The rows of a group lie close to one hidden flat surface of 14 dimensions, which may be shifted away from zero. Surfaces can cross.
In the rows, 128 means zero.
Some rows, each with its group after it:
[125 152 119 135 185 119 144 104  91 102  58 144 154  48 128 144 101 166
 135  59 107 133  97]  fer
[140 161 150  72 123 134 115 114 173 119 171 101 108 135 118 106 201 154
 148 120 126 152 112]  Daf
[148 114 113  83 179  98 126  82 112  68  77  71 125 125 127 135 119 185
 119  82 146 170 119]  fer
[107 113 139 110 167  91 103 189 115 128  88 106 125 139 129 160 149 176
  82 130  79 111 109]  biva
[120 138 160 128 148 143  85 203 124 123 129  78  95 148  78 115 161 140
  83 153  96 138 167]  Daf
[112 132 117 156 125 138 156 119  65 129 102 120 102 156 196 107 133 147
 141 153 117 139 107]  kot
[111 115 123 129 119 121 103 143 146 103 136 119 119 143 116 142 125 148
 121 136 171 170 126]  tel
[161 146 171 151 145 136 120  80 137 154 138 156 148 131 141 112 119 115
 121  95 127 128 115]  tozin
[155  87 115 201 102 131  91 117 102 185  89 127 101 162 107  79 103  72
 138  56  96 133 173]  kot
[147 170 165 135 125 116  93 155  97 163 149 111 101 116 167 140 161 135
 137 127 101 123 107]  biva
[ 83  90  89 106 118 128 131 104 117 115  97 142 109 107 129 157  75 117
 172 136 203 155 161]  Daf
[118 108 133 182  92 121 112 176 157 124 122 124  97 154 106 165 165 121
 107 162 108 166 128]  fer
[ 94 101 121 132 107  98 117 139 193 101 128 149 140 118 134 136 163 167
  84 108 115 179  91]  fer
[150  87 173 149  79 113 124  98  93 131 127 115 130 127 167 150  95 110
  78 160 165 151 138]  Daf
[157 110 172 201 170 112 110  96 146 158  71 142 107 168 104 152 145 125
 114  83 122 170 126]  fer
[115 157  52 126 159 126  86 191 162 175 162  99  98 117 119  68 153 119
 177  97  97 105 161]  tel
[143 115  97 174 112 126 122 110 156 161 131 146 140 140  86  75 153 117
 149  66 143 123 123]  tel
[136 142 179 155 134 111 114 121 118 164 166 170 154  95 142 110 125 112
  57 104 147 101 115]  biva
[142 165 119  91 131 144 144 155 145 105 165 107 117 101 141 171 124 109
 152 185  90 116 143]  tozin
[140 107 131 156 129 134 138 102  85 133  94 118 120 118 120 169  82 118
 166 154 209 142 154]  Daf
[145 100 129 107 116  94 134 135 136 182 141  86  95 114 121 135 177 111
 123 162 161 107 169]  tozin
[ 59 133 112  83 142 138 150 103 138  93 132 205 174 121 157  93  88 143
  99  86 111 116  90]  palut
[ 95 125 105  23  64 114 111 117  88  64 107 122 123 117 127 149 131 177
 181  73 141 151  71]  tel
[ 96 116  97 233 146 114 138 149 118 122 127 153  94 126 148 118 115 101
  49 134 149 161 152]  palut
[150 123 147 115 117 147 108  94 142 169 126 135 105 120 122 117 109  71
 159 100 107 136 180]  tozin
[128 127 119 107 125 103 133 111 148 149 142 131  86 125 152 128 160  98
 120 109 111 133 142]  palut
[113  99 123 118 124 108 108 156 193 206 151 136 116 112 133  95 160  93
  99 137  93 108 173]  tozin
[103 151 110 151 108 152 115 153 112 132 168 156 106 133 128 107 105  86
 127 128 136 118 147]  kot
[148 133 152 123 157 121 151 102 165 147 171 106  98 178 140 118 186 126
 115 177 170 133 141]  fer
[153 179  63 140 177 114 135 122 129 150 154 139 132 141 191 141 120 138
 217 126 137  97  85]  Daf
[169 118 141 165 116 129 119 151  92 152 145  84 144 164 166 114  99 122
 102 188 116  94 133]  tozin
[141 103 128 108 125  94 127 137  91 113  79  96  89 216 108 151 176 148
 118 109  90 121 102]  biva
[163 116  89 100 134  94 115 131 161 124 139 107 121 132 142 175  99  96
 146 127 106 112 147]  tel
[159 127 204  83 128 154 119 116 121 134 129  84 152 130  88 118 142 149
 124 154 135 111 145]  biva
[ 84 112 117  85 156 123 101 189 124 101 101 128 145 157 102 160  94 154
 111 139 106 105 122]  biva
[155 169 130 148 140 109 143 142 165 137 148 148 107 115  73 191 193 113
 158 113 133 113 106]  tel
[133 119 109 166  88 161 107 118 116 120 148 113 136 127 107  64  96 114
 136 107 166 152 155]  kot
[136 118 135 147 124 141 128  99 119  95 100 144 144 101 111 124  76 108
  97  76 111 148 141]  kot
[150 143 148 108 179 128 108 108 161 144 142 125 115 166 143 124 120 110
 128 109  94 127 146]  kot
[122 128 160  93 102 181 125 139 140  95 138  91 134 198  74  75 174 173
 145 155 123 145 118]  biva
[162 144 133  73 113 107  84 146 137 148 175  74 126 134 198 135 137 154
 159 156 103 121 102]  biva
[ 95 103  93 134 154 137 127 132 149 177 116 143 126 156 152  87 110 121
 164 143 127 117 150]  tel
[137 177 148 154 135 181 155 131 126 148 150 118 144 159 138  73 184 174
 185 177 129 119  90]  biva
[143 121 203 110 124 135  69 146 174 178 129 130 171 154 108 101 159 161
 115 107  72 118  97]  tozin
[176 117 154 159 137 102 118 118 110 181 129 100  87 191 201 123 143  93
  94 149  58 123 146]  kot
[150 165 200 128 194 114 125 118  61 152 109 132  62 149  94 188 155 106
 117 109 170 110 147]  Daf
[143 120 136 136 126 123 130 119 126 153 107 109 115 106 136 132 153 131
 140 135 113 138 141]  tozin
[137 162  81 104 220  78 123  88 141 140 150 141  80 135 167 138 130 113
 136  68 161 121 132]  biva
[122 140 158  85  70 151 181  67 100  45 132 151 128 132 106 133 148 131
 119 107 156 154  91]  tel
[171 147 163 147 100 143  89 122  99 129 170 131 165 134 162 134  63 111
 128 130 133 115 111]  kot
[108 114 128 124 139 137 130 142 118 129  85 133 141 142  87 135 142 166
 161 119 148 122 109]  Daf
[152 130 128 148 148 117 137 146 116 124 100 127 147 117 111 172 108 123
 118 136 101  99 128]  palut
[159  95 127 159 114  72 138 153 107 145 137 125 157 153  77 140 153 126
  51 118 161  65 110]  Daf
[148 141 139  90  43 144 102 127 176 107 198 112  80 163 166 137 149  83
 155 154  79 174 133]  palut
[130 124 128 143 135 152 143 113 105  99 110 104 119 150 117  96 121 131
 113 134 130 145 149]  kot
[123 133  91 161  80 134 105 130 110 129 127 175 147 116 148 162  67 110
 197 102 133 133  91]  fer
[129 167 158  89 100 132  75 142  72  73 169 122 143  89 171 132  84 150
 101 108 135 139  87]  kot
[145 152 152  60 104 132 136  83 155 133 173 117  63 142 134 114 189  80
 143 113 105 145 159]  biva
[138 114 130 117 109 117 121 111 137 129 115  98 124 132 139 121 160 159
 150 119 132 156 105]  Daf
[138 168  79 147 133 121 113 149 128 113 153 131 126 128 154 119 125 134
 152  93  96 127  98]  tel
[138 156 164 154 127 185 135 109 126 117 111 154 162  97 111 141  88 125
 168 130 121 141 123]  tozin
[154 155 187 122 163  95  98 135 144 124 137 157  89 202 145 252 132 111
 135 144 112 140  93]  kot
[153 101  99 109  97  67 147  71 125 127 159 153 126 144 153 131 131  95
  93  80 157 105 104]  Daf
[ 99  97 104  76  34 124 154  94 140  89 142 142  78 174 119 127 169  97
 146 115 136 164 121]  biva
[146 104  85 141  67 125 102 137 156  87 173  97 112 171 195 157  67  99
 134 184 119 180 135]  palut
[ 62 151 127 123  81 176 129 163 130 106 127 179 159 128  84 117 158 175
 194 135 149 129  67]  tel
[156 165 160 133 179 151 134 128  99 123 125 103 112 133 142 127 124 123
 116 141  86 123 149]  palut
[105 178 158 121 133 129 100 132 128 154 161 166 100  87 141 115 164 127
 134  88 143 140 106]  biva
[ 93 136 147 133 101 141 138 154 118 120 131 149 127  71 108 138 146 127
 105 144 142 139 130]  tozin
[165 128 140  66 117 121 137 138 134  92 143  86 162  99 101 143 127 137
 102 144  97  97 136]  palut
[152 144 164 133  93 145 134 140 113 109 128 105 149 119 137 133 144 150
 118 155  90 131 103]  fer
[143 165 173 139 147 135 139 130  81 162 142 150 143 121 119 151 138 132
 148 154 178  78 105]  tozin
[108  90 105 146 104 170 121 110 155  99 103 119 180 147 141  95  71 168
 160 154 145 177 120]  Daf
[140 121 134 146  95 123 138 101 112 102 126 141 132 123 154 126 111 113
  95 106 109 153 112]  palut
[ 96 116 117 111 104 128 149 147 116 159 139 177 157 141 191 125 100 112
 129 167  82  70 105]  tel
[128 141 121 165 148 153 160 110 148 164 122 158 101 115 127 101 136  69
 136 113  82 125 173]  kot
[152 120 158 144 110 144 119 117 117 134 112 128 153 120 132 134  85 118
 131 133 104 128 133]  tozin
[119 120  81  87 128 111  79 145 138  67 111  97 158 120 167 125  77 184
 133  86  73 166  92]  fer
[140 105 117 162  88 102  68 150 120 178 140 114 130 152 183 102 120 131
 132 115 109 131 105]  tel
[ 76 148 147  75 180 141 116 109 111 130 128 146  94 173 179 110 126 149
 141 130 142 145 120]  palut
[137 135 142 148 101 114  99 127  96 125 142 139 133 158 144 121 125 139
 118  97 138 133  81]  biva
[ 88 163 148  61 186 119 128 126  90 144 170 145  92 140 212 107 119 120
  93 151 139  97 137]  palut
[200 148 137 109  86 129 107 112 144 138 153  96 131  76 154 194  98  99
 204 140 106 140 130]  tozin
[208 149 187 148 105 143  95 122  45 164 140  88 176 113 153 117  85 139
 144 144 145  82 106]  kot
[128 122 160 176 176 143 153 115 113 123  89 158 154 165 107 108 117 129
  63 110  98 113 131]  biva
[121 101 140 111 164 129 122 117  93 142  72 110 134 149  92 118 105 144
 140 111 155 108 152]  tel
[110 125  98  82 213  68 135 145 175 132 128 106  87 119 141 142 168 131
  61 117  99 121 163]  fer
[184 153 102 164 155 111  88 112 107 117 135 118 148 188 169 120  88 149
 161  76 111 126  73]  Daf
[118  99  98 190 100 119 138 127  90  65  70 112 109  78  72 157 107 136
 101  98 176 186 143]  fer
[133  97 136 162 144  73 125 144 162 165 102 143 145 145 159 184 150 153
 102 145 106 124  86]  fer
[130 141 119 142 183 170 166 142 126 158 114 138 156 147 108  71 116 110
 127 142  63  61 163]  tel
[158 115  99 102 102 119 126 166 122  96 120  54 134  97  50 122 151 143
 114 117 123 113 154]  tel
[ 74 102  79 137 116 142 123 159 120 146  95 135 127 118 130 121 102 143
 185 152 148 134 140]  tozin
[138 110 114 167 157 121 106 148 145 158  91  91  90 148 111 112 157 127
 128 112  88 155 163]  kot
[113  92 103 200 155 115 104 159 172 198 104 145 144 152 132 157 110 139
 172 169 178 129 131]  tel
[ 91  88 159  96  81 121 114 138 113 165 104 148 137 112 132 150 114 124
 130 149 133 113 133]  Daf
[140 115 139 112  74 136 123 108 123 120 117 117 110 149 115 115 148 118
 151 102 104 153 123]  fer
[117 184 114 111 193 152 165 112 108  75 100 132  86 167 123 154 155 151
 182 119 117 145 106]  biva
[149 126 127 109 168 110 163 111  84 115 131 111 103 154  94 161 118  95
 106 145 186  87 168]  kot
[148  91 130 110 111  75 101 123 130 110 111 121 121 147 128 166 110 118
  83  84 104 135 122]  fer
[137 144 124 112 145 118 143 113 139  84 138 121  92 138 208 140 113 102
  74 138  34 157 135]  palut
[110 154 143 179 160 157 123 160 121 119  99 126 113 122  84 117 162 151
 123 115 106 153 130]  palut
[ 65 133  92 109  92 137 140 172 147 128 135 141 132 104 167 118 170 172
 163 167 103 139  86]  palut
[146 154 138 120 152 149 124  93 114 119 116 141 128 141 119 122 103 112
 154  84 116 126 132]  fer
[138 112  99 153  88 156 170  92 106 133 101 111 133 122 140  93 135 132
 190 143 135 138 127]  fer
[116 168 148 122 189 137 128 170 193 111 158 146 185 123 132 132 139 173
  90 160  85 114  97]  tozin
[104 115 150  90  56 145  75 169 169  76 180 119 132 170 126 110 124 133
  78 140  90 169 117]  palut
[129 148 126 129 203 111 125 147 115 153 126 133  77 206 165 158 125 103
 133 145  88 103 143]  kot
[ 91 124  47 169 108 101 119 202 118 109 140 147 175 153 127 114 129 177
 126 126 139  90  55]  Daf
[135 164 100 145 110 111 119 122 123 136 156 132 136 134 155 129 172 175
 196 114 179 135  50]  Daf
[109 115 138 145  46 136  81 131 144 178 162 180 136  67 125 123  97  73
 153  95 159 136 139]  tozin
[144 121  76 105 189  95  64 157 137 209 152 107 162 115 144  99  77 128
 172 105 160  55 152]  palut

New rows, each followed by its group:
[132 115  62 110 182 121 130 172 189 182 128  74  94 119 130 128 136 103
 180 182  96 104 211]  tel
[139 126 120 169 145 109 126 137 146 146 148 104 154 129 155 109 158 182
 124 160 178 138  95]  tozin
[147  66 107 200 113 100 165 100 143 145  98  95 167 119 158 121 144 175
 113 188 190 154 114]  Daf
[129  89 150  56  89 124 110 147 163 149 158 121 185 185 145 109 126 143
 113 165  84  77 102]  biva
[100 157 140 107 142 131 150 127 147 132 154 183 151 124 170 128 139 132
 122 136  95 104  88]  biva
[154 123 153 188 115 126 107 124 101 130  96 107 129 117 127 129 138 156
 123 112 138 168 109]  fer
[128  97  82 144  93 111 137 134 171  91 143 132 154 129 117 154 108 127
 116 145 150 147 116]  tel
[111 135 117 144 182 139  94 147  84 111  72 105 104 192 165 110 100 167
 147 104  71 148 117]  kot
[158 125 144 161  86 124 178 103  82 117 113 109 176  39 144 104 142 155
  82 135 133 123 107]  fer
[124 132 194 116 152 117 137 106 137 184 146 204 156 158 118  97 153  95
  56  82  83  61 114]  biva
[149 156 121 181 114 162 129 134  78 172 128 130 111  85 129  73 108  65
 133  97  73  99 176]  fer
[145 125 118 147 103 118 134 116 122 181 139 135 111 146 155 130 148 107
 170 142 146 111 124]  fer
[137 149 158 135 109 131 162 163 131 101 154 121 132  59 129 161 145 111
  58 183  92 124 146]  tozin
[125 147 101 108 169 110 127 140 100  94 146 103  84 167  87 142 146 132
 126 124 193 117 141]  biva
[108 137 114 141 111  99 143 151 137 138 163 157 118  83 137 143 155 114
  94 143 156 117 123]  fer
[125 172 171  79 185 102 145 123 122 146 158 157  97  86  96 176 166  98
 105 118 173  86 146]  tozin
[123 144 178 111  91 151  94 131 143 146 174 148 142 155 133  82 155 133
 115 111 103 125  99]  biva
[139 115  14 122 102  86  98 158 154 130 106 116 163 107 141 143 110 160
 219  68  79 112  77]  tel
[160 145 139 126 130 146 104 126 104 124 136  83 132 165 133 117 125 159
 178 143 150 133 110]  biva
[160 169 154 172 162 150 132 102 102 116 106 118 133  89 134 126 122 150
 135 107 123 155 119]  fer
[116 116 107 115 113 138 148 102 141 122 133 134 127 143 156 128 113 125
 165 155 152 144 125]  palut
[109 139 123 146 121 135 113 136 107 137 125 119 103 133 119  85 169 160
 153 103 157 153 114]  tel
[145 131 156 131 108 132 133 145  90 107 151 129 148 140 174 157  79 107
  82 181 101 105 123]  palut
[126 164 156 146 180 162 111 139 110 137 134 129 130 140 115 113 122 144
 141 139 148 124 130]  tozin
[157 163 118 184 154 146  73 140 177 108 184 114 115 169 125 101 121 114
 114  99 119 174 139]  tel
[122 136 115 121 178 133  97 182  97 109 114 100 155 134 112 164  67 164
 147 165 160 102 130]  biva
[118 122 134 131 120 129 147 116 116 110 104 141 108 127 130 146 130 117
 114 122 111 146 129]  biva
[174 111 119 151  89  95 112 129 103 127 145  92 137 127 130 148 123 136
 124 130 183 125 109]  Daf
[128 113  98 125 160 116 111 134 133 135 103 107 125 143 126 119 114 142
 141 111 127 130 140]  tel
[123 125 141 129 123 126 104 176 109 145 126 106 124 123 124 140 127 134
 118 160 119 115 142]  biva
[ 96 114 178 118 111 127 171  99 108 129 112 191 156 151  63 111 172 136
  88 101 171  98  94]  biva
[112 142 176 113  85 132 135 120 104 113 124 115 109  80 100 128 202 172
 125 125 183 168 100]  biva
[151 148 186 105 113 171 128 139 123 130 139 141 165 125  97 156  99 106
 144 157  97  93 132]  tozin
[173 138 141 129  98 107  84 130 114 161 153 135 120 139 149 155 104  80
 142  93  98 106 124]  palut
[149 124 166 130  84 156 103  94 151 120 153 112 154 140 104  83 138 146
 137 117 164 164 116]  kot
[116 133 124 126  79 131 144 129  95 141 158 179 128 166 127 145 109  83
 148 139 153  79 108]  biva
[ 82  98 113 160  90 146 113 177 121 124  81 153 150 166  92 135 118 155
 155 140 116 127 100]  fer
[134 112 170  67 118 153 155  49 141 141  96 154 183 134 121 122 123 161
 208 121 157 118  92]  biva
[ 94 184  82 204 199 135 101 176 109 161 143 173 118  78 139 134  87 118
 153 110 172 115 136]  fer
[143 149 155 137 122 148 119 100 132 129 126 148 128 150 130 133 127 126
 168 104 120 146 103]  fer
[120 140 157 130 146 152 154 103 103 109  79 119 124 130 139 112 152 167
 143 127 102 155 105]  kot
[135 153 177 151 142 155  87 129 100 107 125 124 113 102 111 116  94 115
  93  98 125 165 156]  tozin
[156  90 182  99  44 131  74 100 120 133 102  85 157  53 167 150  92 158
 162 133 132 188 116]  biva
[164 121  99 138 132 143 171 112 123 132  83  95 140 124 111 135 129 136
 187 148 105 113 141]  tel
[196 139 144  73  46 142  83  88 160 144 163 122 149 145 168 155 104 103
 235 107  74 131  93]  tozin
[129 155 121 154 185  98  82 173  94 154 119 116 103 161 138 133 144 156
 128  98 122 113 104]  biva
[163 130 158 121 153 116 131  97 108 140  84 114 117 134 114 151 141 134
 140  91 107 125 124]  palut
[113 137 158 122 185 105 137 129 129 158 122 187 153 106 121 154 121 122
  87 107 135  77 118]  tozin
[141 118 104 151  90 111 109 151 107 146 115 101 111 103 157 122 137 132
 136 118 102 140 125]  fer
[110 136 173 125 142 133 126 121 120 137 105 148 129 121 103 116 169 154
 107 100 124 131 105]  biva
[ 88 143  82 136  66 160 126 150 122 119 131 163 141  63 131  78 110 111
 154  88  74 128 124]  fer
[143 136 129 107 147 125 152  78 124 121 125 136 124 100 146 152 102 111
 146 122 157 132 140]  biva
[102 160  73 100 148 105  74 191  76 108 148 109 119 115 136  88 115 155
 114  69 116  96 112]  tel
[129  77 118 142  89 105 106 144 126 147 111  90 118  73 151 143  95 113
 103 157 134 157 174]  biva
[160 131  71 157 156 121  99 144 118  91 106  72 139 155  74 130 121 184
 180  96 175 140 106]  Daf
[139 146 123 124 179 152 176  51 138 121 118 156 137 127 142 122  96 112
 178 120 157 130 141]  biva
[151 137 128 103 128 104 136 110 131 109 125  92  99 144 109 118 203 153
 128  92 120 143 105]  Daf
[144 149 194 112  95 150 111 120 120 201 125 117 117  58 159 131 166 132
 187 146 107 139 127]  biva
[126 119 156 108 109  99 114 118 141 142 153 156 128 124 155 139 132 111
  80 107 112 121 110]  kot
[129  84  74 183 132  97 117 177 140 149 119 103 159 106  60 108 129 142
  95 119 182 100 150]  tel
[104 108 108 140 112 141 153 156 128 129 131 125 147 157 128 121 136 150
 138 197 149 110 118]  fer
[141 143 130 106 140 138 108 139 166 134 184 119 153 150 122 122 118 130
 150 158 162 113 129]  tozin
[117  85 160 168  83 141 165 124  60 122  73 135 168 117 100 102 121 145
  73 136 127 106 115]  kot
[158 161 178 105 114 161 135  77 130  92 169 144 142  90 165 140  81  93
 108 134 110 151 138]  biva
[152 151 180 181 128 192  78 128 150 202 152 112 140 112  91  80 131 125
 204 144 176 148 162]  tozin
[170 137 120 195  99 139 133 109  95 128 149 128 119 121 158 149  71  71
 136 149 147 138 150]  kot
[142  83 157  83 105 101 142 100 124  81 111 132 168 145 140 166  83 126
  62 130  98 117 112]  biva
[111 145 151 158 108 190 104 131 130 166 115 154 119 144 120  90 123 114
 198 120 102 146 138]  biva
[131 155 166 162 151 116 102 181 137 141 110 134 157 106 151 163 154 181
 104 140  64 136  70]  fer
[113 150 179  88 166 127 169  97 163 129 112 183 169 113 180 131 154 154
  91 119  37 114  79]  biva
[114 102  88 149 115 108 166  95  92 133 108 139 140  65 128  95 128 128
 114 101 196 118 135]  fer
[120 114 158 103 120 153  66 159 128 104 126 100 154 161  92 104  96 162
 113 119 127 143 129]  biva
[134 145 111 196 122 126 103 164  82  84 122 131 178  66 130 113  72 153
  67  93 117 129  99]  palut
[185 109 162  55  83 110 171  56 132  72 120  77 114 139 116 159 171 136
 121 128 119 155 120]  tozin
[125 128 106 110 123 105 104 139 142 146 165 120 136 140 177 108 132 143
 129 130 132 120 107]  fer
[112 131  86 213 111 153 170 117 125 148  94 169 145  59 132 100 118 114
 163 113 114 139 133]  fer
[107 101  96 157  85 119 142 106 174 115  96 165 164  91 148 129 132 152
 139  96  95 173  84]  fer
[103 122 190 131 120 148 132 133 131 158  91 166 176 107 129 118 148 163
 117 137  84 115  92]  biva
[103 122  52  84 223  87 144 125  57 179  93 102  74 102 144 120 101 111
 166 108 190  66 196]  tel
[135 145 148 127 128 133 106 135  65 127 101 124 159  88 122 134 101 162
 145 103 147 108 100]  kot
[114 122 149 142 128 128 138 105 114 104  88 163 118 173 119 127 137 129
 105  78  86 147 102]  biva
[146 157 140 144 162 100 109 131 111 153 127 125 125  85 162 139 143 149
 122 100 121 126 106]  fer
[121 118 141 140 127 121 114 100 101 103 122 161 102 186 158 174  74  97
 110 122 156 152 123]  palut
[155 119 147 171 134  96 121 108 136 178 119 134 129 126 158 130 153 128
 114 112 128 131 112]  fer
[119 124 157 134 108 130 134 115 134 131 136 162 131 132 142 109 135 111
  88 113  95 134 118]  biva
[130 135 130  60 143 101 104 127 175 115 150  84 123  80 187 133 147 169
 121 139 115 163 118]  biva
[142 125 101  99 125 148 130 149 122  96 106  77 125 134 101 120 115 133
 152 134  74 125 157]  Daf
[165 100 155 147 166  96 129  84 142 208 106 132 132 135 151  95 142 104
  96  94 104 103 150]  biva
[ 42  98  10 117 128 101 145 185 158 145 121 140 160  88 174  84 124 172
 143 149 123 103 113]  fer
[116 127 100 107 184 114 134 133 202 131 164 108  97 162 142 117 164 131
 117 164 141 148 156]  kot
[144 164 163 139 149 156 127 153 118 132 139 115 137  96 121 125 134 128
 111 155  91 115 139]  kot
[120 139 109 142 154 126 161  94 168 122 130 155 142  87 148 111 140 132
 118 112 119 147 118]  fer
[ 98 161 109 143 127 137 134 136 132 147 191 156  68 151 102  84 181  79
 120 113 175 122 153]  biva
[ 96 135 136 106 113 139 131 144 120 100 111 142 132 122 132 147 135 164
 143 135 120 146  94]  biva
[120  93 168 137 117  92  90 165 119 166 116 105  93 168 141 135 171 140
  74 138 114 139 130]  palut
